All rows are made from the same 12 directions, up to rounding. Whole rows:
[[-1.59 -0.11  1.64 -0.30 -1.19 -1.75 -0.49 -0.04  2.98 -0.02 -1.56  2.10
  -1.05  1.40  0.61  1.85 -1.10  0.31 -1.79]
 [-1.31  2.07 -0.50  0.97  0.85 -2.63 -2.11  2.06  1.05  2.63  2.39  2.45
  -1.67 -1.58  1.73  2.17  2.12  1.36 -2.35]
 [-1.02 -0.10 -0.27 -0.27  0.12 -0.60 -1.17 -0.51  1.09 -1.49 -1.48 -0.14
   0.16  1.65  1.25 -0.12  0.06  0.31 -1.45]
 [ 3.37 -1.72  1.09 -0.15 -1.47  1.88  0.38 -2.55 -3.89  1.19  3.48 -1.01
  -0.18  1.56  1.96  2.16  1.21 -1.68  0.72]
 [ 1.17 -0.78 -1.08  2.48  1.85 -0.51  0.43 -2.02  0.78 -1.91  1.57 -3.67
  -1.68 -0.60 -0.07  1.19 -0.24 -3.06  0.42]
 [ 0.17  2.86 -0.74 -4.11  1.68  1.16  1.84  0.03 -3.89 -0.84 -2.34 -4.30
   0.66  0.90 -0.50 -3.03  1.94 -0.31  0.83]
 [ 0.17 -0.54 -1.02  0.22 -1.68  1.29  0.23 -0.15 -1.33  3.07 -0.21 -0.41
  -0.77  0.85 -0.80 -1.10 -0.44 -1.00 -1.27]
 [ 0.36 -0.83  1.43  1.39  0.08  0.65  0.05 -0.36  1.67  1.71 -1.40 -0.42
  -2.01  0.20 -1.25 -0.92 -1.14 -0.42 -1.00]
 [ 1.14 -0.91  0.03  0.01 -0.01 -0.05 -4.07 -2.05 -1.25 -2.01 -0.51  1.50
   2.18  1.34  2.76 -2.23  1.22  0.49  1.72]
 [-3.07  1.21 -1.24 -1.30 -0.24  2.03  4.56  4.03  0.42  2.24 -1.48  0.99
   0.32 -1.88 -3.02  0.00 -2.82  1.84  0.69]
 [ 0.75 -2.39 -1.06  3.65  0.95  3.26  2.81  0.45  4.09  1.95 -1.61  1.64
   0.08 -1.11 -2.40 -0.55 -3.49 -0.95  0.13]
 [-0.69  0.23  0.54 -0.60 -0.33  1.04  0.29  0.03  0.35  1.05  0.18 -0.89
   1.23 -0.98 -2.18  0.93 -0.88 -0.24 -2.72]
 [-1.13 -0.90  2.07 -1.17 -0.25  1.99 -1.28 -1.50 -0.35 -1.80  1.78 -1.12
   3.69 -0.96 -0.80  3.42 -1.66  0.53 -2.58]
 [-1.41  0.62  1.28 -1.02  0.58  0.87 -2.84 -0.17 -3.73 -0.48  1.06 -1.38
   0.36 -1.46  0.69 -1.22 -0.35  1.59  2.71]
 [-1.01  0.01  0.61  1.39  1.17 -1.07  0.12 -0.15  3.86 -0.08 -2.08  3.55
  -1.37 -0.12  1.47  0.97 -2.17 -0.57  2.62]]

The start of a row, then its end:
[ 1.86 -1.02  0.87  2.71  0.72 -1.86 -1.32  0.13  1.32 -0.90  1.66  1.09
 -1.70 -0.78]  [ 0.93 -0.25  1.41  0.73  1.42]
[ 1.54 -1.76  2.61  0.71  0.15 -0.58  0.74  0.07  1.59 -3.23  0.71 -1.37
 -0.58  1.08]  [-0.07  1.13  1.13  1.96 -1.67]
[ 0.55  0.64 -2.19 -0.87 -0.23 -1.49 -1.11  0.03 -1.79 -1.36  0.19 -0.91
  0.02  2.36]  [ 2.50 -1.22  3.29  0.42 -1.17]
[-1.04  0.68  1.40  1.48  0.52 -4.27 -1.41  0.69  1.90 -1.72  0.85  0.56
 -3.10 -1.71]  [ 0.21  0.63 -0.02  0.35  2.53]
[-0.52  1.55 -0.18 -0.18  1.48 -1.07  1.40  1.07 -1.13 -0.87  1.67 -1.38
 -0.98 -2.76]  [-0.86  0.65 -0.10 -0.25  3.37]
[ 0.29  0.92 -0.72 -0.56  0.63  0.94  1.90  1.75 -0.30  1.88 -0.33  0.02
 -0.56  0.39]  [ 0.02 -0.31  1.29  1.07 -1.53]
[-0.68 -1.58 -2.13  3.47  1.20  2.12 -0.49  0.64  0.77  0.70  1.32  0.07
  0.36 -2.24]  [-0.73 -0.47 -2.06  0.16  0.82]
[-0.13  1.25  0.69 -1.23  0.89  1.16 -1.86  0.23 -0.63  2.15 -1.20  1.52
  0.98  0.43]  [ 1.28 -1.10  1.23  1.40 -1.55]
[-3.42  2.29 -0.42 -1.38  0.89  0.91 -1.23  0.66 -0.64  2.44 -2.21 -1.88
 -0.40 -1.28]  [-1.82 -1.62 -1.63 -0.14 -1.65]
[-1.66  0.32  1.32 -0.39 -0.17 -3.49 -0.99  0.22  1.91 -3.11  0.37  0.86
 -1.50  1.40]  [ 2.66  2.97  0.64  1.25 -0.51]
[-1.30 -2.09  3.60 -0.55 -3.15  0.66 -3.89 -1.43 -0.42 -0.40 -2.40  0.48
  1.22  0.15]  [-2.56 -3.29 -3.02  1.28  0.60]
[-1.84  0.38 -0.80  0.13 -2.65 -3.15 -2.53 -0.40 -2.23  0.44  2.39  0.90
 -1.52 -0.95]  [ 0.79  0.83 -0.76 -1.31  2.97]
[-2.02 -1.18  0.76 -0.27 -1.72  0.61 -0.01 -0.09  0.72 -0.09 -1.80  0.44
 -0.48  1.33]  [-0.28  0.02 -2.63  0.45 -0.08]
[ 2.86 -0.70  3.60 -0.99 -1.05  0.98  0.88 -1.28 -0.86  2.05  1.47 -0.14
 -0.91  1.71]  [ 0.62  2.51  1.65 -0.09 -2.67]
[-0.98 -0.34  0.44 -1.84 -0.81 -0.38  0.09 -0.84  0.31 -3.28 -0.64 -1.85
  1.73  1.80]  [ 0.00  1.38 -0.01  0.28 -2.63]
[-0.61  0.38 -2.54  1.87  2.73 -0.56 -0.72  1.71  2.10 -1.88  1.39  0.04
  0.97 -0.67]  [ 1.66  1.05  2.02  1.94 -2.86]
[-2.24  1.10  0.29  0.07  1.81 -0.35  0.91 -0.87  1.67 -0.44 -0.99 -1.61
 -1.89 -0.64]  [ 0.12  2.27 -2.48 -2.03  0.77]
[-1.20 -0.35 -1.45 -0.37 -1.19 -1.48 -2.07 -1.23  1.03 -1.99 -1.65  0.28
  1.21  1.95]  [ 0.90 -0.67 -0.14 -0.79 -1.51]
[-0.30 -0.71  1.33  0.10 -0.42  0.78 -2.60 -1.41 -1.22 -0.14 -0.82 -4.06
 -0.49  0.32]  [-1.99 -2.51 -0.26 -0.11 -2.57]
[ 0.72 -0.14  3.34  0.50  0.08 -1.60  0.17  0.22  0.48 -0.84  0.19 -1.49
 -2.50 -1.44]  [-2.12 -0.73 -0.21  0.55  1.73]
[-1.23 -0.82 -0.07 -0.98 -1.41  2.17  1.31  0.31 -1.62  0.28 -0.39 -0.66
  0.95  0.05]  [-1.26 -0.21 -2.25  0.35  0.95]
[-1.46 -0.26 -1.46  1.74  0.80 -0.68 -0.62  1.97  2.42 -0.74 -0.64  2.18
  0.18 -0.77]  [ 0.40 -0.77 -0.45  1.95  0.18]
[ 0.45  0.20 -0.03 -0.34  1.18  2.71  2.76  0.47  0.56  1.71 -1.82 -0.11
  0.23 -0.11]  [-1.18 -0.65 -1.13 -0.30  0.13]
[ 0.47  1.17  0.10 -0.74  0.12 -0.19  1.15 -0.35  2.29  2.14 -2.48  2.00
  0.45 -0.08]  [-1.33 -0.38 -0.53 -1.81 -0.73]
[-0.74 -0.36 -2.48  1.27  0.90  1.31  0.51  2.29 -0.77 -0.48  1.04 -0.55
  0.97 -1.47]  [-0.61 -1.45  0.14  2.05  0.38]
[-0.07 -1.46  2.68  0.55 -1.86 -0.66 -0.60 -0.79 -0.07 -0.31 -0.12 -1.20
 -1.91 -0.07]  [-1.83 -0.58 -1.68 -0.17  1.00]
[-1.50 -0.60 -4.46  1.94  3.00  1.34 -0.17  1.21  1.32 -4.14  0.02 -1.00
  3.11 -1.02]  [ 0.80 -0.95 -0.29  1.43  0.04]
[ 1.89  1.57  0.79 -1.07  4.18  1.47  0.25 -1.21  0.86 -1.55 -4.34 -2.44
  0.90  0.18]  [-0.74 -4.30  1.30 -0.47  0.65]
[-0.66 -0.09 -0.97  0.83 -1.97 -1.95 -1.43 -0.23  1.86  2.39 -0.48  2.22
 -1.43  1.66]  [ 0.93  0.76  0.26 -1.12 -3.01]
[-0.23 -0.45 -2.36  0.48 -2.84 -3.35  0.46  2.31 -1.14 -1.38  1.88 -0.79
 -1.41  0.69]  [-0.65 -1.06  2.16  1.25 -0.65]
[-1.61  1.85 -0.32 -2.33 -0.74 -1.11  1.60  2.64 -0.55  0.55 -0.43  2.02
  0.20 -0.03]  [0.31 0.50 0.68 1.99 0.51]
[-0.90  0.74  0.77 -0.99 -1.41 -1.64 -2.75  0.71 -0.15  0.59 -1.47  2.05
  0.57 -0.10]  [-0.48 -2.60  0.59  1.51  0.01]
[-1.28 -1.12  0.53 -0.46 -1.33 -0.27  1.72  3.12  1.24 -3.03 -0.03  0.56
  1.83 -0.54]  [-2.21 -0.22 -0.42  4.07 -0.85]
[-0.79  0.04 -1.40 -0.06  1.26  0.17  0.54 -0.08 -0.36 -2.53  0.62 -1.45
  0.47  0.44]  [1.57 1.21 0.10 0.12 0.45]
[-0.70 -1.89  0.52  0.01 -1.67  2.97 -0.03 -1.23  0.67  1.72 -2.15  2.91
  1.55  1.25]  [ 0.20 -0.09 -3.52 -0.53  0.95]
[ 1.35  0.53 -3.15  0.77 -0.65 -2.90 -1.90 -0.85 -2.77 -1.31  5.51 -1.11
  0.93 -1.15]  [ 1.53  2.09  3.30 -1.90 -0.19]
[ 2.29 -2.49  1.33  0.44 -3.36 -1.39 -1.23 -4.46 -1.41 -1.03  0.88 -1.83
 -1.67  2.82]  [ 0.61  0.75 -0.52 -4.09  0.91]
[ 2.25 -0.68  2.85 -1.54 -2.94 -1.99  0.48  0.34  0.39  0.25 -0.70  1.72
 -1.07  3.17]  [ 0.42 -0.18  2.71  1.60 -2.34]
[-0.49 -1.43  1.43  0.01 -1.34  1.92 -1.02 -1.09 -0.89  1.80 -0.33  1.52
 -0.57  1.67]  [ 1.86  0.82 -1.70  0.28  0.45]
[ 1.91  1.75  0.16  0.74  5.33  1.80 -0.63 -1.79  0.33  0.46  0.89 -1.54
  0.65 -1.79]  [ 1.64  1.22  1.55 -1.63 -0.26]
[ 0.03 -0.86  2.39 -1.10 -2.49 -1.08 -0.76  0.16 -0.35 -0.72  0.95  2.24
  0.80  0.52]  [0.29 1.32 0.03 1.63 0.29]
[-1.05  1.19  2.10 -1.68 -0.82 -1.13 -2.90 -1.73 -0.59 -0.02 -0.33  0.77
  1.99 -2.30]  [-1.88 -0.26 -1.55 -1.35  1.62]
[-0.27  2.52 -2.49 -0.85  3.96 -0.40 -2.02  0.27 -0.70 -2.58  0.38  0.05
  3.07 -1.29]  [ 2.62 -0.65  2.78  0.90  0.66]
[-0.06 -0.88 -0.75 -1.15  0.06  2.88  0.37  0.71 -2.76 -0.34 -1.58 -0.18
  0.18  3.31]  [ 3.14 -2.15  0.83  2.71  0.77]
[ 0.86  0.19  1.01 -0.46 -0.37  0.12  0.90  0.49 -0.34  1.40  1.66 -1.84
 -1.05  0.90]  [-0.27  2.03  2.03  0.60 -4.76]
[ 0.38  0.80  0.29  0.09  0.95 -0.04  2.26  0.35  0.20  0.57 -0.13 -1.42
 -1.41 -1.47]  [-1.85 -0.07 -0.65 -1.22  1.54]
[ 0.07  0.81 -1.00  2.46  1.12 -0.56  1.41  1.83  1.39  2.56  0.00 -1.14
 -2.33 -3.78]  [-4.30 -2.38 -0.99 -1.07  1.11]
[-0.77  0.67 -2.69 -0.12 -2.03 -2.39 -0.94  1.35 -2.42  0.05  3.49  1.17
  0.74 -1.32]  [0.45 0.81 1.35 0.13 1.09]
[ 1.61 -2.39  1.69  1.96 -0.01  1.66  3.51  1.05  0.92  0.15 -0.58 -2.09
 -3.62  1.34]  [-1.11 -0.74 -0.69  1.23  0.17]
[-0.78 -0.56 -1.86  2.00  0.68  0.22 -2.01  1.15 -0.92  0.07  0.40 -0.26
 -1.00 -0.31]  [ 1.11 -2.48  0.43  1.63  0.92]
[ 0.38  1.78 -0.59  1.90  4.41 -0.75 -0.48 -1.01  2.11  0.63  0.71 -0.43
 -2.09 -1.32]  [ 2.34  2.16  0.78 -2.08  0.24]
[-2.74  0.60  0.51 -2.39 -1.36 -0.84 -1.11 -0.08 -0.87 -2.16 -1.53 -2.23
  0.91  0.74]  [-1.21 -0.66 -0.91  0.70 -1.42]
